All rows are made from the same 6 directions, up to rounding. Whole rows:
In the rows, 128 means zero.
[[119 118  78 116 173 131  79 141  96 121 138  89 100 191]
 [129 100 160 129 164 126 106 126 149  97  78  98  71  68]
 [100 127 180 119 136 122 112 163 143 139 121 112 130 124]
 [ 93 155 138 114 105 129 133 168 110 172 184 138 192 213]
 [120 115 103 123 132 120 113 148 118 125 150 120 125 172]
 [ 82 139  98 132 125 102   4 138 128  94 130 112 142 156]
 [146 167  98 113 184 151 115 122  83 181 113  89 112 157]
 [116 151  72 132 127 124  63 112 106 116 141 125 147 167]]

Rows cut short, each followed by the rest of it:
[120 103 139 115 164 140 138 149 119 123 131] | [100  99 156]
[121 137 148 133  97 125 143 126 140 131 138] | [151 158 119]
[129 116 120 125 119 138 167 130 120 126 157] | [140 139 162]
[122 108 138 128 100 132 179 136 134 118 164] | [153 150 155]
[108 118 150 110 147 128 134 175 120 152 147] | [107 125 175]
[160 160  76 139 136 120  82  90 116 138  94] | [125 116  90]
[127 114 131 127 134 138 144 123 127 113 132] | [126 120 133]
[125 101 134 126 154 127 114 133 135 102 110] | [106  89 115]
[120 137 134 125 112 130 146 138 124 144 151] | [140 155 154]
[174 184  95 131 110 160 206  82  93 188 145] | [162 173 138]
[110 136 158 133  88 125 143 130 145 125 145] | [157 169 123]
[141 129  93 138 107 113 114 116 130 119 131] | [144 132 122]
[ 64 104 214 117 165 141  83 153 151  83 105] | [ 88 109 116]
[117 139  97 126 116 152 149 111 100 122 176] | [144 168 197]
[112 134 122 143 128 142  82  78 134  68 107] | [130 130  95]
[115  81 181 124 132 139 179 142 150  95 132] | [128 108 118]
[141 146  84 124 159 122  80 128 105 150 112] | [102 107 140]
[125 101 121 123 136 109 114 159 133 125 132] | [115 104 144]
[155 138 109 130 110 122 160 126 124 157 136] | [146 137 126]
[144 126  88 134 128 132 129 105 116 115 133] | [134 123 135]
[ 47 126 252 123 102 139 125 158 168  99 140] | [136 180 121]
[156 124  63 136 104 108 129 123 119 133 148] | [148 131 148]
[ 64 100 167 116 172 168 102 128 118  62 141] | [ 92 120 179]
[116 169 156 123 150 152 112 111 116 148 108] | [113 144 116]
[173 123 102 132 129 139 187 102 119 138 125] | [141 111 111]
[119 102  92 129  94 134 171 130 116 103 195] | [159 160 206]
[137 173 115 131 119 165 162  81 101 145 142] | [148 173 142]
[132 140 137 134  99 114 132 131 142 142 128] | [148 148 107]
[150 115 115 151  41  74 142 136 172 124 140] | [190 155  81]
[116 144 117 126 109 128 128 136 117 142 159] | [141 164 170]
[117 112 132 135  81  95 121 154 154 119 149] | [156 149 129]
[127  82 142 132 114 100 131 156 159 102 126] | [132 101 108]
[134 136 142 130 107 123 151 132 136 145 133] | [145 145 118]
[111 129 153 112 202 170 116 119 103 119 103] | [ 75  92 140]
[130 112 110 145 130 144 115  72 134  58 110] | [135 111  92]
[173 123 113 145  68 131 227  93 140 130 151] | [191 156 101]
[134 131  88 108 147 126 140 170  92 180 168] | [111 131 217]
[131 135 114 105 164 122 124 182 100 191 143] | [ 94 116 191]
[147 102  58 139 114 130 140  96 115  84 155] | [147 121 156]
[118 118 144 140 104 128 126 107 149  88 124] | [147 137  97]
